The first 7 rows are patterns. Each new row is the sum of 2 different patterns, raised or lowered, with some noise. Before adding, each is slid sideways (what falls off one end comes back at the other) and multiplied by a number that may be negative. Names go in the order of the patterns.
Known rows, each followed by the names of its patterns:
[ 0.06  3.25  0.12 -1.86  0.23 -2.49  1.57 -1.92 -1.03 -2.17 -0.06  3.24
  0.21 -0.05  0.95  0.48  1.15 -0.01  1.41  0.73  0.70 -1.36 -1.92 -2.83
 -0.75 -0.02  1.40  0.49  0.41  1.21  1.03 -0.60 -0.42  2.23  1.19  1.17
  1.05  3.29  3.19]	j_171
[ 2.46  3.24 -1.87  0.75  0.77 -1.13 -0.12  0.41  1.69 -0.55 -0.33 -2.89
 -1.97 -0.72  0.62 -1.81 -1.96 -1.97  0.19 -2.91 -3.39 -0.32  0.54 -3.93
 -1.98 -2.72  1.00 -0.55  1.55 -0.33  0.69 -0.15  1.12 -2.53 -0.11  0.57
 -1.06 -0.99 -0.57]	j_834
[-1.18  0.82  0.39 -3.71 -0.91  1.25  0.20  3.07  0.34  3.64  0.35  1.94
 -2.38 -1.00 -3.57 -0.55  1.11 -3.18 -2.42  0.06  1.43 -0.16 -2.44  0.35
  2.51  0.81  0.80  0.11  0.55 -0.92  2.06 -1.03  0.26 -1.40 -1.14  0.67
 -1.43  1.29 -3.93]	j_658
[ 1.02  0.56 -0.46  1.24 -0.34  0.95  3.40  1.96 -4.69  1.40 -2.44 -0.86
 -0.42 -1.07 -1.73 -0.42  1.15 -1.15  1.08  1.11  1.12  0.61 -0.87  0.17
 -3.34 -0.81  1.07  1.41  0.93  0.17 -0.53 -1.44 -1.70 -2.13 -2.34  3.07
 -1.89  0.54 -0.53]	j_501
[ 1.02 -0.46 -1.86  2.14 -0.61  2.06  3.11  1.78 -3.50  0.94 -0.55  1.15
  1.65  0.82 -1.03 -1.20  2.74  1.27  2.01 -3.38  1.94 -0.51 -1.21 -2.47
 -1.46  0.62 -1.51 -1.35  0.03 -1.54 -0.29  1.47  1.47 -1.37 -1.40  1.16
 -2.48  0.65  1.33]	j_248
[-1.51  1.25 -0.76 -1.26 -1.66 -1.37 -3.21  0.10  1.80  1.10 -1.37 -0.29
 -1.32 -1.27  2.72  1.54  0.81  0.78 -1.56 -1.36  4.92 -0.37  0.23 -0.31
  2.33  0.00  0.06  4.28 -0.35 -1.73 -1.71  1.01  4.62  3.45 -0.13  1.70
 -0.67 -0.22  0.89]	j_284
[-1.28  0.67 -3.57 -1.74  2.10 -0.34  1.79  1.85 -2.05  0.19  2.30  0.62
  1.54  0.71 -1.69  1.05  0.28 -3.35  1.43  0.53  1.22 -0.96 -0.06 -1.66
 -1.45  1.85  3.21 -0.72  0.09 -0.02  0.92  0.49 -0.49 -0.20 -1.06 -1.25
  1.60  0.94 -1.00]	j_42

New rows. What belongs after each?
[-2.77 -2.45 -1.97 -5.27 -2.42 -2.90 -3.23 -1.60 -2.15 -4.43  0.13 -6.17
 -3.18 -2.79 -4.67 -4.34 -3.03 -1.25 -4.22 -2.69 -4.34 -3.71 -3.22 -3.18
 -4.25 -6.79 -5.07 -2.22 -4.15 -4.93 -3.21 -3.10 -6.87 -5.68 -6.41 -4.00
 -1.35 -3.23 -2.97]	j_834 j_501
[ 2.79  2.39  0.69  0.22  3.07  1.95  5.07  0.48  2.44  4.68  4.16 -0.14
  2.13  5.73  4.11  6.34  4.11  8.33  5.77  4.59  3.57  2.37 -1.02  2.84
  2.11  1.81 -0.21  2.42  2.51  2.99  3.59  3.40  4.99  4.39  4.08  4.05
  3.54  3.39  5.19]	j_171 j_658
[ 0.60 -3.77 -2.17 -2.78 -2.52 -0.61 -3.82 -1.39 -4.17 -2.79  0.92 -2.07
 -5.94 -4.51 -5.88 -2.91 -2.86 -6.67 -4.93 -2.09 -1.63 -1.37 -1.57  1.19
 -1.37 -0.70 -5.33 -3.24 -8.41 -3.87 -0.85 -3.99 -3.79 -2.59 -2.02 -4.20
 -6.10 -4.40 -2.90]	j_658 j_501
[ 0.57 -0.53 -3.83 -3.72  1.45 -1.32 -0.87  3.97 -0.51  1.22 -1.94  2.20
  2.81  0.23  0.96 -4.10 -2.70 -1.33  2.47 -0.98 -0.26 -0.83 -2.36 -1.03
  0.48  2.39 -0.55  1.49 -0.83  3.12 -2.62  0.22  1.02  1.35  0.68  0.23
  1.91 -0.32 -0.77]	j_171 j_248
[-2.08 -4.38 -0.93 -5.21 -6.22 -5.06  1.08 -5.20 -4.46 -3.17 -2.87 -6.10
 -2.91 -3.35 -3.39 -3.50 -2.22  0.48 -2.99 -1.84  0.01 -2.02 -0.84 -1.92
 -1.74 -1.63 -2.43  1.55  1.12 -4.81 -2.46 -0.09 -1.71 -3.00  0.61 -1.02
 -3.53 -3.00 -3.98]	j_834 j_248
[ 2.28  2.92  1.19  0.64  1.46  1.12 -0.11  0.60  0.82  3.39  3.28  6.21
  2.83  1.20 -0.26  0.84  1.41  0.99  1.75  3.36  3.41  1.27 -1.06  1.94
  0.51 -0.82 -1.59  1.41 -0.80  1.05  3.51  1.08  1.90 -0.70  6.21  1.92
  5.14  2.31 -0.80]	j_171 j_501
[ 1.11  1.45  1.81 -0.07  4.32  1.11  1.50  4.73  3.64 -1.79  0.25 -3.19
  2.15  0.28 -0.31  0.91  1.05  1.79 -0.95  2.42  2.34  4.52  3.40  1.19
  0.93  0.21  2.31  3.74  2.25  4.39  4.20  1.00 -0.32  3.33  1.30  1.67
  2.81  0.31  0.23]	j_834 j_501
[-0.43 -1.72 -4.69 -3.11 -2.89 -0.12 -0.31  1.33  0.56  1.46 -3.76  1.33
 -3.01 -0.69 -1.56 -2.22 -1.28 -2.37  0.72  0.12 -5.14 -2.30  3.39 -3.02
  1.08 -0.11  0.27 -0.51  0.21 -2.59 -3.33 -0.56 -1.60 -3.04 -3.23 -2.87
 -0.35 -2.98 -0.45]	j_834 j_501
[-4.60  2.07 -4.01 -2.99 -0.90 -1.92  1.81 -0.04 -3.45 -0.16  0.27 -0.12
  2.39  1.69 -3.05 -0.79  0.99 -5.65  1.52  1.42  1.67 -1.57 -2.19  0.19
 -2.30  3.13  5.43  0.76 -3.62  0.59  0.06  1.22  0.73  0.18 -2.26 -2.56
  3.65  1.64  0.67]	j_248 j_42
[-2.98  1.15 -1.56  1.80 -1.81 -5.25 -2.83 -2.33 -4.81 -1.53 -0.89 -0.38
 -3.70 -2.26 -3.04 -1.07  2.64  2.56  0.08 -0.51 -3.87 -2.82  2.40 -2.67
 -2.05 -1.08  0.99 -3.16 -2.40  1.14 -2.47 -5.64 -5.59 -0.38 -0.54  1.38
  0.26  0.00  0.50]	j_171 j_284
[-6.33 -7.54 -1.94 -4.69 -2.63 -2.32 -3.23 -0.65 -3.44 -0.32 -0.77 -2.75
 -3.42 -3.58 -1.46 -3.17  0.27 -1.25 -5.27 -2.18 -5.18 -4.76 -0.93 -1.94
 -3.64 -1.40 -3.58 -3.23 -1.78 -3.80 -3.08 -0.10 -4.41 -2.74 -3.46 -3.14
 -3.25 -1.77 -1.83]	j_171 j_42
[-2.50 -5.42 -2.77 -4.16 -2.27 -2.26 -0.71 -0.70 -1.07  0.34  0.40 -3.56
 -2.77  1.13  0.52 -1.13  2.19  2.76 -0.49 -1.27 -0.26 -2.94 -1.58 -1.55
 -5.63 -0.80 -4.53 -3.13 -2.13 -2.47  0.99  1.32 -2.75 -1.25 -2.21  0.17
 -1.66  1.05  0.28]	j_171 j_42
[ 2.33  1.94  1.13 -2.34  0.61  5.19  4.55  1.55  1.45  1.86  1.18  3.63
 -0.09  1.40 -0.88 -0.69  3.17  0.71  1.82 -3.56  0.69 -0.71  0.32 -0.55
  0.19  4.00  2.91  2.75  1.80  6.61  2.12  4.26 -0.42 -1.01 -1.29  1.06
 -0.26 -0.61 -0.62]	j_658 j_42
[-2.62 -5.69 -4.40 -4.90 -3.62 -0.97 -3.01 -2.14  1.72 -2.90 -5.36 -2.82
 -2.36 -2.49 -1.97 -1.85 -4.44 -6.74 -2.01 -3.63 -4.98 -5.03 -0.32 -3.33
 -1.22 -1.47 -1.41 -3.74 -2.65 -1.65 -2.42 -2.73 -0.21 -1.89 -5.54 -2.92
 -4.06 -4.80  1.20]	j_501 j_42
[ 1.72  2.47  3.61  0.79  1.47  3.51  2.30 -0.02  2.29  2.69  4.77  4.90
  3.80  2.61  2.03  2.44  5.16  4.45  4.94  2.30  1.29  5.17  3.22  5.93
 -1.07  4.30  6.75  3.61 -1.28  5.64  5.86  5.55  5.14  3.70  5.16  3.71
  4.30  0.89  1.02]	j_834 j_658
[-5.46 -3.07 -5.91 -4.52 -5.73 -0.05 -3.30  1.10 -0.27 -3.15  2.44 -0.85
 -0.73 -2.46 -0.35  0.21 -4.53 -4.31 -2.64 -3.29 -2.31 -3.21 -1.25 -4.77
 -1.59 -2.62  0.12  0.27 -0.61 -0.16 -3.07  0.60 -1.25 -3.04 -3.09  0.60
 -0.77 -2.82 -3.60]	j_171 j_658
[-3.52  1.64  0.36 -2.92 -2.86  0.52 -0.24 -4.00 -3.71 -3.87 -1.06 -6.86
 -2.71 -4.52  1.53 -0.78  2.82 -1.00 -1.50  1.35  1.63 -2.98 -2.31 -0.54
  0.18 -2.05 -3.47 -0.08  0.43 -2.44 -1.11  0.16 -3.42 -0.36 -1.01  1.16
 -0.51 -1.83 -1.99]	j_834 j_658
[-3.75 -4.39  0.22 -0.78 -1.52  2.55 -0.14 -1.88 -3.32 -1.03 -0.53  2.15
  2.04  1.00  0.16  2.51 -1.35  2.26 -1.29  2.05  1.35 -0.93 -1.05  1.80
  1.24  0.82 -4.03 -1.63  1.27 -1.52  0.30 -0.01 -1.46  2.13  0.49 -0.97
 -0.85  0.90 -1.14]	j_834 j_501
[ 0.21 -0.53  0.59 -1.44 -0.20 -1.35 -4.17 -1.17 -2.29 -2.45 -1.23 -2.48
 -2.20 -2.28 -1.32 -2.44 -6.19 -5.72  2.54 -3.63 -0.89 -0.92 -1.73 -1.63
 -1.89 -1.46 -2.86  0.49 -1.73 -2.49 -3.31 -1.41 -0.21 -0.87  0.24  0.32
 -0.84 -3.04 -3.14]	j_834 j_501
[ 0.12 -0.49 -0.14 -1.96 -1.48 -1.47 -4.06  0.68 -1.40 -1.99 -2.40  4.54
 -0.24 -3.98 -3.31 -5.53 -2.32 -4.85 -0.99 -2.06  2.33  1.14 -1.34  0.41
 -3.25  1.64 -0.52 -2.51 -2.79 -2.80  0.77 -2.98 -7.24 -4.31  1.75 -3.24
 -0.32 -0.14 -3.43]	j_658 j_501
[-4.86 -1.78 -1.17 -4.85 -3.86 -4.08  1.68 -1.12 -3.41 -0.94 -0.20 -2.34
 -2.86 -1.05 -0.16 -2.76 -1.60 -4.38 -4.72 -3.71 -1.02 -2.90 -4.56 -2.20
 -2.59 -5.31 -5.43 -2.25 -0.69 -6.63 -3.41 -5.68 -3.59 -3.88  1.13 -3.22
 -1.39 -3.19 -2.52]	j_834 j_248
[-3.03 -3.54 -0.09 -1.53  0.13 -0.17 -1.29 -2.19  1.40 -0.55  1.33  0.58
 -2.23  0.94 -1.52  0.30  0.97 -1.11 -0.29  1.47 -0.08 -2.65 -1.66 -1.89
  0.99 -3.89 -0.84 -2.10  1.64  0.36  1.62 -0.52 -2.15  1.11  1.99 -0.22
 -2.39 -1.26  1.61]	j_658 j_42
[ 1.91  8.13  4.85  2.95  1.34  4.53  1.19  1.22  2.86  1.46  3.21  0.16
  3.87  2.18  4.68  3.58  8.56  4.70  3.07  7.02  8.48  6.02  1.71  6.35
  5.33  0.97  0.97 -0.14  3.75  1.09  1.52  1.88  1.01  7.03  3.02  4.33
  5.06  2.84  5.51]	j_171 j_658
